There are 10 hidden switches. A switch that is on adds its own fixed numbers to the row, and there is some noise. The rows also spread widely along 13 directions, which tell nothing about the answers.
Some rows, each with its switches (1 for on, 0 for off) after it:
[ -1  -4 -17  -9  22  15  29  -9 -25  -9  18  11 -13   2   2   7 -19   9
 -18  17  -7  -9  20  26 -17  -4 -24]
1 0 1 0 0 0 1 0 1 0
[ -7   5  18  12  19  14  -4   5  -1  -1   3  14  -8  17 -11  -2   6  39
  34   3 -22   9  35 -23  10 -12  17]
1 0 1 0 0 1 0 1 1 0
[-21   3 -29   9  26  -6  28   1 -35 -23  19 -15 -17  -7   5  10 -17  13
  10   7 -23 -13  12  -9  24   2   6]
1 0 1 0 0 1 0 1 1 0
[-17  -1  -2  19 -41 -57  23 -15 -28  -1  26 -19  -2 -10  21  19 -29 -13
  -7   0   3   2   5   0 -24 -33 -17]
0 0 0 0 1 0 1 1 1 0
[-13   2  14  -6 -15   5   0 -33 -23  -7  25 -31  12 -38   5  51 -34  12
   1  20 -23  15  12  -8   8 -48  -7]
0 0 0 1 0 1 1 1 1 1
[ 29   1  29   1  26  39   0  18  29  14 -20  -4   2  -7 -36  24  19  43
   0   8 -30  10  17   5 -13 -16   4]
1 1 1 0 0 0 0 1 1 1
[ -3  28  -4  -4   2 -21  26 -16  -6   5  25   7   5   2   0  -1 -53  14
   9 -21 -23 -25  37 -16 -16  14 -30]
1 0 1 0 1 1 0 1 0 0
[ 11 -14  22 -15 -42 -30  17  -8  -7  33 -19 -17 -10 -13  10  30  33 -28
 -12   2  11   9  11 -26 -10 -30  -5]
0 0 0 1 1 0 1 1 1 1
[-11  15  -7  -3 -23 -22  30 -12 -18  20  -1   5 -10   0   9  -2 -16 -10
 -16  -5  -5  -3  28  -9 -22 -11 -24]
0 0 1 0 0 1 1 1 0 0
[ 29 -13  24   5  -9  15   2  -2   9   3  -9 -11 -17  -4  17   9  44   4
  29  10  -6  23 -17   6   3 -37  11]
0 0 0 1 1 0 0 1 0 1
[-28  13  22  24 -10 -11   8   0 -14   6 -15 -16  10  17   3  -3  -6  11
 -13  23 -15  22  17 -13 -19 -15   0]
0 0 0 0 0 1 0 1 1 0
[-17 -21  49 -37 -46   0 -14  -6 -10   8   3  -9  32 -59  30  11  19   5
  -1 -25  -8  15 -14   9 -40 -62  36]
0 0 0 1 0 1 0 1 1 0
[ 40 -11  50  -9   5  23 -13 -18  -8  24 -14   1  37   7  27  12 -23  18
   3 -11  -6  15   5 -19  -6 -13 -30]
1 1 0 0 0 0 0 1 0 0
[  3  12 -31  26  23   9  42 -18 -34   0  23  -9 -23 -19 -17   8 -33   8
 -15  20 -29  14   9  33 -25 -21 -41]
1 1 1 0 0 1 1 1 1 0
[ 31 -31  23 -29   5  24  -2  -8 -30  21 -13  10  24 -17  19  46  -2  13
   1 -18   9  -1  24 -23  12 -43 -26]
0 1 0 1 0 1 1 1 0 1
[ 19   1   6 -14   3  -3  12 -11   3  -7  33  13  -4  -3   2  14 -29  15
  25  -9 -18 -20  21  -1 -10  -1 -11]
0 0 0 1 0 0 1 1 0 0
[ -7  -5  11 -17   9  17   5  -2  -9 -23  17  11   8  18  35  23  -3  23
   1  12   3 -13  28  13  14 -34   3]
0 0 1 1 0 1 1 1 1 1
[-25  14 -30  20   8 -17  35  18  -2 -25  27 -14 -11  -7 -16  18 -32  20
 -10   3 -20 -26   7  33 -23  -5  -1]
0 0 1 0 0 0 1 0 1 0
[-23  26 -34  11  -1 -25  33 -19 -17  -1  34  -6 -30 -46 -37   6 -23   3
  28 -14 -35  -6  12   0 -30 -14  -7]
0 0 0 0 1 1 0 0 1 1
[  8   6 -13   4 -22 -39  47  -9 -23  37 -18 -25  -9   0   7  12  -9 -27
 -27 -10   1  -3  16 -26 -16  -5 -41]
1 0 1 1 1 0 0 1 0 1
[ 10   5  50 -15   1  33  -7 -30  -8  26  -2  21  24  -5  -3  -7 -15  25
   4   0 -23  29  28  -4 -42 -30 -22]
0 0 0 1 0 1 0 1 1 0
[-29   7  -7 -13  22  20  25  -3 -18 -11  29  18 -11 -10 -42   0 -29  37
 -25  36 -33   0  53  17 -46  -4  -3]
1 0 1 1 0 0 1 1 1 0
[ 35  -6   0  -6 -24 -11  35 -22 -25  42 -11 -14   5 -40  24  16  -6 -24
 -16 -39  -1  11 -10  10 -36 -50 -49]
0 1 1 1 0 1 0 1 0 1
[ -7  -3  19 -11  -4 -18   7   3  -6 -18  10 -26   8  -9   3  47 -18   7
  -2  17 -13 -19  14 -26  24  10  14]
0 0 0 0 0 1 1 1 1 0
[-22  -5  16  -7   1   9   8  -9 -41  11 -11  13  38  19  40 -13 -27  17
 -38  -2   8   0  19  14 -34 -26 -32]
1 0 0 0 1 0 1 1 1 1
[  5 -23  17  29 -11 -29  16   4 -25   1  -4  -7  -7  29  21 -10  13 -12
   9  15   8  18  -4 -10 -19  -2   3]
0 0 0 1 0 0 0 0 0 0
[  6  -1  17   4   0 -11  16 -12 -28  16   0  -2   5 -13  22 -24  -7  -8
   4 -16 -16   2 -18   4 -32   2  -4]
1 1 0 0 1 1 1 1 1 1
[ -1 -23  14  18 -18 -13  21  -9 -45  13 -23 -18  10  25  36  18  -1 -10
 -58  46  25  36  22  -1 -18 -42 -38]
1 1 1 0 0 0 0 1 0 1
[  0   8 -17  18 -13 -22  36  14  -3  22  -8 -29   6 -13  -4  27 -17  10
 -15 -25  -9 -13  11   3 -19 -33 -31]
1 0 1 1 1 0 0 1 0 1

New rows, each followed by its switches (1 for on, 0 for off):
[ 32 -21   2  -2 -17 -12  28  18  -1  26 -27 -29  -4 -20  16  35  36 -12
  -8 -31   4  -3 -19   4  -2 -38 -12]
0 0 1 1 0 0 0 1 1 0
[ -2   8  18 -50  -4  24   5 -18  -3   4   3   5  21 -27  32  23  -5  13
 -13 -17  -5 -15  21   8   0 -39 -12]
1 0 1 0 1 1 0 1 1 1
[ 22 -20   6  -8   5   4  17 -26 -30  -2  26  -4   2 -27   1  35 -37   5
 -12  12  -5  10  14   4 -20 -21 -32]
1 1 1 0 0 0 0 0 0 0
[ -1  15 -11  15  18  -1  28   8   2   6   9  -6 -24  -6 -39  -6 -13  22
   3   6 -41  -5  13   4 -25  20   0]
1 0 1 0 0 0 1 1 1 0
[ -6  -2  19  -4  10  27  10   7  -9   9 -13   8  -2  -3 -31  12  12  28
 -10  32 -18  14  35  -4 -24 -17  -4]
0 0 0 1 1 1 1 1 0 1
[ -9  22 -10  11  15 -14  35   2  -1 -12   4 -27 -14  12   1  -3 -13 -10
 -10  18 -20 -15  -8   6  -7  32  -6]
1 0 0 0 1 0 0 0 1 0
[-17  11  17   6 -16  -8  21  -6   0  -6   5  -6   0   6 -16  11 -12   2
 -32  49  -7  18  27  16 -47 -13 -15]
0 0 0 0 0 1 0 0 0 0
[-11  -6  33 -16 -13   2  -4 -12  -6 -12   6   1  10  14  34  30   4   6
  -6  23  13   9  28  -8  11 -34   5]
0 0 1 0 0 1 0 0 1 0
[ -3  31  26 -15 -28  -6   0 -13  27  21 -11   4  -4  23  34 -27  11  -2
  12 -13 -12  -2  15 -18  -6  -6  10]
1 0 1 0 0 0 0 1 0 1
[ 22 -35  45   0 -33 -26   1   4  -9  13  -2  11   7  24  32  24  23  -4
 -12  12  29  18  24  -6 -20 -45  -1]
0 1 1 1 0 0 1 1 1 0
[ -5  10  42 -31 -14   6  -1 -44 -10  -4  12 -21  31  -3  43  28 -33  -9
 -22  22  -1   6   6  -4  -6 -23 -19]
0 0 0 1 1 0 0 0 1 1
[  9  25  -3  16  -9  -6  25 -22  -9  27 -24 -38  -7  17  37  14  -6 -19
  -6  -8  -8  12  -4 -22  29 -24 -34]
0 0 1 1 0 0 0 1 1 0
[-27  -4   1  25   4  19  17   4 -33  -3 -21   2  -7  32  11 -19   7  20
 -37  49  -3  32  17  20 -29 -25  -7]
0 0 1 0 0 0 1 1 0 1
[  2 -16  31  -6  -6   1   0 -30 -31  14  28   6  18 -22 -14  25 -40  16
   8   4 -14  14  30 -16 -30 -21 -17]
1 0 0 1 0 1 1 0 1 0
[ 38   3   7 -34  11  12  13  16  38  -6  -7  -9  -2  -9   6  43  21   9
   9 -18  -8 -38   1   8  17  -5  -2]
0 0 0 0 0 0 0 1 1 1
[  7 -20  20 -20 -47 -26  24 -22 -21  11   1 -24  -1 -28   9  41   0 -28
 -47  44  10  18  15   3 -32 -30 -25]
1 0 0 0 0 1 1 1 0 1
[-17   2   9 -28 -20 -15   9 -28 -25   1  15  -4  -4 -28  -1  16 -23  -4
  -8  13 -14   5  30 -33 -12  -6  -2]
0 0 0 0 0 0 0 1 0 0
[-11  26  -1 -20  -8   7  23 -11  11  -3  -1 -17  -2   6  14  24 -12   4
 -25  21 -10  -8  29  -1   3 -21 -14]
0 0 1 1 0 0 0 1 0 1
[ 12 -14   3  -9  15  26  11 -13 -22  17   8  11 -23 -32 -21  13  11  10
  14  -2 -19  18  11  -2 -17 -29   0]
0 1 1 1 0 0 1 0 1 0
[ 19  13  14 -15  21  27  -4   4  27  -6   1 -17   9  -6 -13  39 -15  38
  23  -2 -32 -21  16 -21  32   6   1]
1 0 0 0 0 0 0 1 0 1
[ 16  -1  11  -8 -15 -12  12  -7   6   0  16 -14  12 -19  26  34 -12   1
   6 -21  -2  -9  -1  12  -7 -47 -13]
0 1 0 1 0 0 0 1 1 0
[ 11  19   2  -8   8  13  28 -30 -15  16  16  -3  -9 -19  -7   1 -29   1
  -4   8 -31  12  23  -3 -21 -10 -30]
1 1 1 1 0 1 0 1 0 0
[ -1   9  31 -12  -4 -16   6   7  22 -20  19 -33   0  -3  -5  54  -5  10
   0  37 -19 -17  22 -24  28   5  31]
1 1 1 1 1 1 1 1 1 1
[-21  21  -5   2 -20 -13  21 -34 -24  15  -1 -28 -18   0  20  -3 -20 -29
 -12  23 -13  13   0 -22   5   3 -15]
1 0 0 0 0 0 1 0 0 0
[ 34   7  28 -14   8  -4  21  23  40  -1 -22 -41  27  20   4  61 -13  10
 -41  12  -7 -33  11  -1  17  21 -22]
1 0 1 0 0 0 0 1 1 0
[ -3  10   9 -21   4  19  14   3  -4  25 -45  -7   6   4  12   7  21  -7
 -16  -6  -2  -5  11 -20   4  -3 -10]
0 0 0 0 0 1 0 0 0 1
[ 31 -11   7  36  13 -41  27  11 -12   7   9  16 -21  41   1 -29   3  -5
  25  -2  -5  -2   9  -9 -29  31 -10]
1 1 0 0 0 0 0 1 1 0
[ -7   4  14   0  -5 -12  15  -7   1 -16  17 -32 -18  -8  -5  39  -1  -5
   3  36 -19  -2   7 -14  14   2  24]
0 0 1 1 0 1 1 0 1 1
[  3   7  45  -8  -7  21 -15  -8  15  24   2  -3  23  -8   2  19 -15  25
  10 -18 -19   7  14 -13  -9 -32   6]
1 1 1 1 0 0 1 0 1 0
[  0  11   3  38 -19 -28  12  -8  -2  20 -13 -20 -36  37  24 -16  26 -25
  32   7  -2  19 -11 -26  23  -3   6]
1 0 0 0 0 0 1 0 1 0
[ -9  37 -21 -25  10   9  35 -21   8  -1   3 -18 -33  -3 -16  28  -3 -13
 -20  40 -23  -5  38 -11  16  -5 -22]
0 0 0 1 0 0 0 1 1 0
[ 38  -6  18  -2   1  -6  27   7   9  21 -13 -19  14  -4  -3  31   2   0
 -12  -8  -8 -10   5  10 -21 -10 -32]
1 0 0 1 0 1 0 1 1 1
[ 19   1   9 -35 -22   6   8 -28  -2  -6  19  -2   1 -24  61  13   1 -14
   6 -21   4 -11 -24  33   0 -42 -16]
0 0 0 0 1 0 1 1 1 0
[ 47  -7  48 -26  -6  18 -21 -26   7  -4  18  10  35  -1  75  23 -20  16
  40 -43   4  -9  -9  -2  27 -39 -11]
0 1 1 0 0 1 0 1 0 0
[-26  49   3  -4  -7  21  13  21  60  -9 -21 -43 -22   0 -12   4  32   4
  -6  34 -37  -5 -12  13  11   3  35]
1 0 0 0 0 0 0 0 0 0
[ 25   1  31 -47  -1  39  -3 -16  15   6   2  -5  33 -28  36  32 -20  14
  -4 -28 -11 -24  -9  20   2 -22 -15]
1 0 1 0 0 1 1 0 0 1
[  2  19  -5  -1   7   6  20   0   5  13 -10  -7 -19  -6 -32  20  -1  14
  -9  17 -23   5  37 -22  -6  -6 -10]
0 1 1 0 0 0 0 1 0 1
[-21  -9  21  17 -49 -50   7 -14 -19  -8  33  -9   0  -5  53 -20  -5 -22
  17  -6   6   8 -25  22 -34 -30  21]
1 0 0 0 0 1 1 0 1 0
[  8  24 -26  -5  16  22  32  18  28 -13   9 -11 -24 -21 -29  36  -2  26
   2   6 -32 -23  13  28   6 -11  -8]
0 0 1 0 0 1 1 1 0 0
[-10   9  -4   1  -4   9  17  10  20 -12   9  -3 -21  -2 -16   5  17  12
   0  30 -13   4  13  25 -22 -18   8]
1 0 0 0 0 0 0 0 0 0
[  6  -6  11   7  26  25   9 -15 -38  15   2   8   1 -16 -19  10 -14  28
   3   6 -21  25  29 -14 -13 -26 -22]
1 1 1 0 1 1 0 1 1 0
[  3  10   9  -6  28  30  -4 -34 -16 -12  35  -1  -2 -10   1   9 -37  31
  40   6 -39   8  17 -15  19 -12  -4]
1 0 0 1 0 0 0 1 1 0
[-28 -10   3   5   1   1  11 -21 -53  -9  18  23  -2  -4  43 -35  -1   0
   2  -1   3  21   1  23 -41 -40   7]
0 1 1 0 0 1 0 0 1 1
[ 25   1  19  15  19  29   9  12  27   0   1  -5 -13  -6 -34   1  10  32
  16  15 -35  14  -5  24 -31   3   7]
1 0 1 0 0 0 0 0 0 0
[-17  13  14  -4 -19  -5  11   7  17 -10  12 -22  30  12  14  52 -42  21
 -34  13   1 -18  28  15  -7 -34 -18]
0 0 1 1 0 0 1 0 0 0
[-14 -19   5  34  11 -39  38  32 -39 -16 -16 -19   8  38   3  17  -6   5
 -43  36   9  -5  21  -8 -15  19  -9]
0 0 1 0 1 1 0 1 1 0
[ 15   0 -19  11   6  -9  27 -12 -16 -17  25 -15 -17  -8  15  31 -18   7
   6   3  -8 -11  -2  18   9 -22 -21]
0 0 1 0 1 0 1 1 1 1
[-11 -14  55  -9 -25  -9   9 -20 -34  -6   4 -18  25  -1  29   7 -20  -9
 -55  57  -2  29   7   4 -47  -9   1]
0 1 1 1 1 1 1 1 0 1
[-10  11  22   9  -7  10  12  -2   8   6   3   7 -15  13   1 -13  18   6
   6  17 -14  16   9  19 -29 -21  13]
0 0 1 1 0 1 1 0 1 0
[ -1  32  -4 -17  13  15  24   0  19  -5  -2   4   4  13   1  17 -19  21
 -15   6 -17 -24  39   8  -3  -4 -24]
0 0 1 0 0 1 0 1 0 1
[ -1  -2  31   5 -11  -7   6  -8  -9  25   0  15  -1  -7 -22 -11  -1   6
  10  -4 -18  14  15  -9 -50   0   2]
0 0 0 0 0 1 1 0 1 0
[-18  30  30  -1 -28 -26   5 -17  18  -5  17 -20 -11  -2  26 -31   1 -15
  20  10 -33  -2 -20   0 -18  19  39]
1 0 0 0 0 1 1 1 1 1
[ -5   5  54 -14   2  24  -5 -18 -10   7 -14   2  24  39  35   5  -4  12
 -35  45   6  27  38 -15  -3 -25 -12]
1 1 1 1 1 0 0 1 1 0
[-10   5  22 -34  -8  18 -13  -1  25 -21  18  -6   1 -26  19  16  14  17
  35  -8 -20 -15  -6  -2  11 -22  47]
0 0 0 1 0 0 0 0 0 1
[  1 -32  -9 -15 -21 -50  43 -31 -60 -13  47 -18 -11 -55  -8  29 -37 -27
 -29  22  -8   6   8   4 -55  -7 -20]
0 0 0 1 0 0 0 1 1 0
[-13  20 -18  28   8 -31  28  33  25 -42  32 -20  -5  10 -29  37 -33  37
   7  19 -22 -35  25  13  -4   6   3]
0 0 0 0 1 0 0 1 0 0
[  6 -35  45 -37 -26 -16 -10 -10 -18 -16  17  19   6  -6  39   0  14  -3
   9  10  11   2  11 -15 -16  -7  30]
0 0 0 0 0 0 0 1 0 0
[ -2 -27  36 -21 -16  -5  -1   9 -12  -8   3   9  41  -1  30  30 -12  21
 -19 -10  19 -13  23   8 -26 -32  -2]
0 0 1 0 0 1 0 0 0 1
[ -2 -29  16  10 -29 -36  23  10 -24   4   5  10 -19  24  27 -19  33 -27
   0  22  21  11   5   5 -33  -7  13]
1 0 0 1 0 1 1 0 0 0
[-13   3   1 -13   2   2  14   1 -25  12 -16 -35  16 -27   1  52 -20   3
 -28   3 -12  -8  14 -28  25 -17 -13]
1 1 0 0 0 1 1 1 1 0
